Every row belongs to one group in each of 3 separate groupings. Each group adds its own fixed numbers to the row, and there is some noise. The rows also spread widely along 12 directions, which tell nothing about the answers.
(in the rows, 128 means zero)
Known rows, each followed by its group in each grouping:
[124 140 113 107 168 126 114 119 176 109 117 103 119 173 142 133 140 121
 113 118 161 155 133 124  62 132 143 110 129 130 137 123 107 131]
j_274 S j_359
[127 131 128 123 157 152 106 132 141 135 128 117 115 125 120 156 142 113
 109 143 153 146 124 116 131 164 114 101 161 140  89 146 175 125]
j_436 G j_970
[117 123 135 146 139  85 142 136  93 145 138 116 131 121 140  85 119 102
  82 123 107 103 127 150 166 131 147 131 152 149 124 140 149  94]
j_274 E j_479
[136 134 116 115 134 130  95 121 129 125 127 112 125 139 123 139 134 102
 138 136 148 113 125 151 139 129 123 119 148 147 128 148 138 139]
j_436 S j_479
[132 174 140 134 159 149 138 131 179 131 138 137 113 157 146 113 130 112
 118 122 166 106 115 118 127 153 101 103 147 135 117 143 151 139]
j_697 E j_970
[118 135 117 140 115 131 100 156 102 128 155  95 114 120 142 128 172 120
 136 166 133 115 148 140 120 164 142  80 172 145 141 170 184 137]
j_697 G j_359
[119 143 102 134 113 130 127 153 157 138 152 121 129 158 142 116 151 104
 131 139 142 126 150 139 126 141 136 133 130 138 137 118 174 140]
j_697 E j_359
[130 180 124 162 177 145 138 138 111 138  59 103 149 128 163 132  16 123
 117  61 120  85 148 162 109 123 115 140  93 172 135 157  85 139]
j_274 S j_359
[124 161 118 142 110  96 116  99 186 104 134 107 120 121 152  82 149 136
  82 114 175 149 139 123  60 144  86  80 175 125 182 164  86 162]
j_274 G j_359
[134 133 121 126 148 123 108 122 121 141 123 104 147 133 111 131 112 133
 132 134 119 105 137 148 132 133 123 126 145 161 118 163 130 128]
j_436 S j_359
[133 194 139 150 172 164 129 129 159 136  89 102 141 148 171 134  51 118
 128  88 157  92 151 145  94 122  99 129  96 167 136 174 123 150]
j_436 E j_359
[125 105 155  89 206  81 181  76 120 148 126 114 135 209  79  94 100 143
  85 112 100 123  82 161  97 113 213 159  92 176 114  77  93  32]
j_274 G j_359
[123 153 135 183 147 148 104 108  97 140 114 120 116 125 125 114 116  78
 105 126 139 112  93 150 171 147  98 104 175 164  89 121 145 110]
j_697 S j_479
[133  98 167 187 175 174 172 105  77 167 141  99 172 160  94  82 127 195
  92 166  66  99  71 134 163 144 160 105 127 210  73 128 189   5]
j_436 S j_970
[127 143 103 134 102 111 146 114 154 136 168 137 131 182 120  89 153 107
 144 149 138  99 128 159 150 122 137 141 121 152 156 108 155 130]
j_697 E j_359
[124 120 113 185 100 147 125 128 126 147 155  93 148 135 134  95 159 148
 122 158 116 124 128 127 142 152  99  89 171 157 131 142 164 126]
j_274 G j_359
[133 141 104 146  93  98 143  86 154 154 138 136 156 118 106  87 114 131
 111 116 123 108 117 163 172 126  84 146 148 156 137 127 114 144]
j_436 G j_479
[143 151 141 181 160 208 143 107 181 149 138  94 146 196 145 111 157 129
 123 148 143 117  86 121 137 119  91  93 123 180 102 114 170  84]
j_436 E j_359
[ 95 117 108 141 133  83 101 136 133 161 149 101 139 127 119  99  90 113
  99 135 135 163 183 150 143 167 117 138 166 158 104 123 161 123]
j_274 G j_359
[125 155 146 139 181 105  93  56  97 145  89 102 141 110 107 122  57 131
 108 112 132 129  88 136  95 139  88 109 176 185  74 168  60 139]
j_697 E j_479
[111 168  74 159  96 128  85 121 182 143 105 107 131  84 165 125 114 108
 114 100 171 161 158 131 100 151  55  98 161 139 134 147  98 212]
j_697 G j_479
[128 140 125 112 159  77 176 114 125 127 101 148 149 116 106 123  83 153
  87  78  99 115 119 137 107 143 153 173 117 132 115 134 101 116]
j_697 E j_359
[127 140 110 145 134  83 125  73  61 119  54 129 150  99 112 133  31 130
 102  82 127 143 129 150  82 132 151 175 106 159 131 140  93 139]
j_274 E j_479
[106 127 109  61 161 104  66 115 174 152 157  83 113 205 122 130 157  68
 155 168 174 144 150 156 111  94 148 126 130 162 121 113 128 130]
j_436 E j_359

New rows. What belongs after each?
[140 122 119 109 141 120 101  85 130 153 133 126 147 140  77 131 131 136
 155 147 118  95 101 139 162 118  88 120 162 169  95 147  98 146]
j_436 S j_970
[141 127 120 100 138  73 125  99 128 111 102 141 142  85 102 121 130 147
 102  98 115 105 108 114 118 136  93 117 180 114 126 172  44 173]
j_274 S j_970
[109 165 143 106 196  88 126 105 112 134 102 100 116 169 135 113  56  84
 107  99 148 109 137 177  74 113 183 145  98 177 132 139  98  97]
j_697 E j_359
[133 161 105 181 144 182 124 127 129 126  92 128 127 177 140 143 102  83
 143 104 148 123 126 157 137 130 119 149  98 159 129  79 163 125]
j_274 S j_359
[113 114  97 109 152 119  84 136 113 144 110 115 122 128 116 159 142  99
 120 132 128 150 133 141 125 144 131 120 151 149  79 117 122 142]
j_697 S j_970
[142 141 126 114 136 129 144 153 143 139 155 127 146 128 114 125 141 167
 150 132 100  70 124 127 139 153 107 110 168 131 125 170 128 158]
j_697 S j_359
[132 141 112 182 121 140 112  66 134 110  92 118 144 123 123 118 148 122
  86 129 153 168 103 120  92 134  96 117 145 156 112 127 138 113]
j_436 E j_359
[132 147 128 112 150 145  87 137 180 142 154  98 131 132 138 120 140 133
 139 154 162 111 152 120 125 149  76  76 181 147 116 194 130 166]
j_436 S j_970
[131 127 133 110 155 122 125 119 112 125 129 122 112 135 110 149 158 125
 120 140 121 118  98 127 113 152 146 103 162 133 108 142 135 122]
j_697 G j_359
[125 141 129 131 155 123 111 108 158 150 120  91 137 131 139 118 139 116
  98 119 130 122 108 141 123 120  90  97 156 157 108 149  88 128]
j_436 G j_359
[135 152 103  84 144  93 152 146  97 127  84 144 140 127 127 140  52 107
 142  80 118  64 167 186 133 103 178 186  60 143 172 147 113 152]
j_436 S j_970
[124 110 108 116 136  94 114 125 106 146 132 119 142 143 104 134 139 106
 134 135 105 117 125 140 156 123 134 143 150 146 105 128 130 132]
j_274 E j_359
[120  95  92 129 136 111  89  87  74 146  89 109 165  96  74 177  96 162
 128 141 107 172 135 129  93 157 130 149 145 164  76 139 144 141]
j_436 G j_359
[121 135 113 124 153 135 139 116 144 154 127 121 136 150 108 127 120 143
 118 127 126 131 118 127 116 152 133 120 128 156 101 118 129 126]
j_697 G j_970
[122 133 122 133 156 132 124 140 157 134 124 131 128 141 130 133 104 125
 105 111 145 151 142 123 137 167 116 133 150 123  96 111 162 126]
j_274 S j_479
[121 142 102 132 143 126 126 116 151 147  97 124 150 131 122 125  93 113
 100  97 135 129 136 153 137 121 112 151 112 157 114 112 108 133]
j_436 S j_970
[138 130 109 141 125 112  98  61 142 115  81 112 150  99 101 141 141 156
  97 114 137 168  95 111  77 140  75 106 170 142 106 148  77 155]
j_436 G j_359
[140 139 124  82 160 126  99 150 143  91 103 134  91 121 139 182 142  89
 115 111 171 134 139 127 104 153 145 123 148  92 119 148 157 152]
j_436 S j_479
[154 127 150 121 135  78 161 106  78  92  99 123 154  78 113 104 148 181
  84 109  87  66  88 136  99 122 158 114 153 132 157 208  79 109]
j_436 S j_359
[122 161 128 152 133 121  98 127 157 124 132 112 120 127 159 101 133  72
  97 125 171 129 144 143 139 134  90 111 167 148 127 156 145 136]
j_436 E j_359
[133 169 147 106 225 121 135  93 158 123  76 134 132 140  94 159  38 154
  98  74 145 138 111 119  64 165 116 144 139 137  76 140  85 133]
j_697 S j_359
[153 134 117 172 130 171 105  81  58 141  72 118 158  83 101 174 124 147
 149 130  98  96  78 119 140 139  71 100 152 176  88 174 115 157]
j_436 G j_970
[116 153  66 117 107  96 105  95 121 133  87 134 126 157 124 122 118  65
 136  98 151 120 131 187 118  85 147 158  80 161 165  78  70 158]
j_697 S j_970
[163 161 172 128 183 113 151  62  75 131  95 127 147 129  90 107  40 151
 126  98 114  45  74 159 132 115 122 137 137 184 128 186  77 102]
j_436 S j_479
[114 130 102 113 140  98 139 142 190 143 117 125 132 134 153 121 150  94
  82  87 129 146 123 131 145 119 112 136 133 111 103  94  92 141]
j_274 E j_479
[109 138 102 158 138 134 132 133 132 170 120  86 157 157 144 109  81 128
 131 111 106 114 148 164 126 118 126 135  97 187 135 115 115 130]
j_274 G j_359
[133 106 151 141 187 137 156 120  77 164 109 133 157 130  83 133  97 128
 102 121  68  85  86 151 208 138 138 154 136 176  46 114 150  58]
j_436 S j_970
[129 143 137 165 149 139 132 111 113 125 113 125 139 116 110 121 112 146
 101 124 121 124 108 123 118 172 113 115 168 148  96 149 144 112]
j_697 S j_359
[109 104 113 106 150 120  78  95  83 162 137  89 134 179  98 138 104  92
 156 179 138 148 141 172 131 114 166 153 116 198  97 116 172  99]
j_436 E j_479
[132 128 144 156 152 158 135 120 111 117 141 130 120 162 121 126 151 124
 120 159 147 136 106 107 120 164 150 108 139 147 112 127 205  91]
j_274 E j_970
[142 131 124  90 173 150 134 164 105 121 100 118 114 139 144 187 134 128
 156 111 115  91 122 125  94 134 165 110 102 120 131 151 124 159]
j_274 G j_970
[146 145 113 183 134 168 163 122 123 126  61 135 160  86 132 157 111 153
  79  74 101 128 103 117 125 153  99 140 118 133  99 128 136 126]
j_436 G j_359
[118 142  98 145 150 157 149 161 216 128 130 125 141 162 143 128 112 158
 105 107 154 176 173 109  90 176 116 139 122 117 118 100 181 136]
j_274 S j_359
[127 154 118 138 136 153 127 162 118 116 120 109 103 140 174 140 118 105
 127 117 158 118 149 142 102 147 157 109 115 130 165 147 177 145]
j_274 G j_479
[141 161 150 116 147 104 135  96 187 138 165  94 143 149 132  55 121 163
 101 128 149  84 120 146 115 120 101  90 160 165 157 188  85 121]
j_436 S j_479
[134 161 102 134  95  89 147 131 127 112 104 130 129 123 168  93 132  86
  97  99 149  91 145 170 116  90 162 147  78 145 197 146 109 136]
j_436 E j_970
[135 155 102 128 117 121 143 111 164 124 121 136 129 166 125 106 161 106
 124 110 141  99 103 155 122 106 132 129 114 142 159 106  95 137]
j_697 S j_359
[131 124 144 168 149 186 116 120 129 136 159  98 121 182 121 124 182 132
 134 179 136 129  94 114 138 164 111  71 177 161  99 126 197  96]
j_274 G j_359
[115 125 117 138 172 120 133 118 140 119  85 104 149 103 135 138 153 171
  61  99 101 150  94 110  67 143 137  96 147 129  91 137  74 109]
j_697 S j_359
[133 157 118 159 129 155 101 108 126 116 119 117 111 139 139 128 134 111
 130 136 168 138 122 122 102 152 101  89 149 150 140 147 150 153]
j_274 G j_970
[133 138 118 148 116 118 154 116 145 159 148 139 160 143 118  80 123 140
 125 130 109  91 117 134 174 124  97 134 136 157 127 127 123 134]
j_274 E j_970
[127 133 122 115 149 123  96 125 126 115 110  99 108 137 148 131 167  87
 100 131 154 126 111 152 116 115 150 102 147 138 131 144 124 118]
j_436 S j_479
[107  96  97 140 139 124 129 117 104 167 136 112 133 183 105 117 135 100
 119 144 117 153 125 160 147 125 172 150  94 180 108  62 162  80]
j_274 G j_970
[145 113 156 123 159 124 111 114  26 133 102 118 128 102 102 155 135 106
 131 143  87  68  84 140 172 127 144 116 159 166  84 180 140 108]
j_436 E j_970
[118  92 108 137 129 148 116 101 144 166 171 115 150 189  76 104 151 137
 139 187 128 161 121 149 168 141 144 145 136 179  89  75 210  73]
j_436 S j_479
[117 120 129 190 114 132 127  79  78 151 151 111 144 139 100  79 141 148
 104 177 125 133 101 141 133 159 141  96 159 196 119 132 172  80]
j_697 G j_970
[141 153  97 154 114 161 122 119 118 113  98 159 113 131 127 151 172  78
 133 118 138 106  91 137 154 136 104 120 141 127 119 103 136 156]
j_697 S j_970
[126 126  89 135 111 105 113  91  98 140 103 126 167 119  90 135  59 167
 157 120 120 139 154 145 103 146 118 158 130 161 131 139 119 173]
j_274 S j_479
[128 146 118 118 152 115 159 132 155 151 117 133 148 117 131 126  98 138
 107  92 112 103 118 131 136 139 114 143 129 134 102 136 103 146]
j_697 E j_479
[139 128 120 118 136 125 168 147 121 120 116 128 135 149 141 132 162 117
 108 119 108  93 112 150 134 110 178 150  90 135 144 130 158  95]
j_436 E j_359
[113 127 103 129 134  99  73 131  95 135 115 106 117 142 130 132 136  63
 133 133 139 124 144 165 148 119 131 128 159 155 127 124 120 144]
j_274 S j_359
[131 123 145 121 157 153  92 152  87 138 148  90 108 142 126 150 167  99
 143 174 130  97 125 136 153 147 133  83 177 154 108 178 194 115]
j_436 G j_359
[125 124 102 145 141 110 111  85  98 118  85 139 125 144 103 151 123  92
 115 119 141 164 110 135 116 133 133 157 132 144 101  90 135 122]
j_274 E j_359
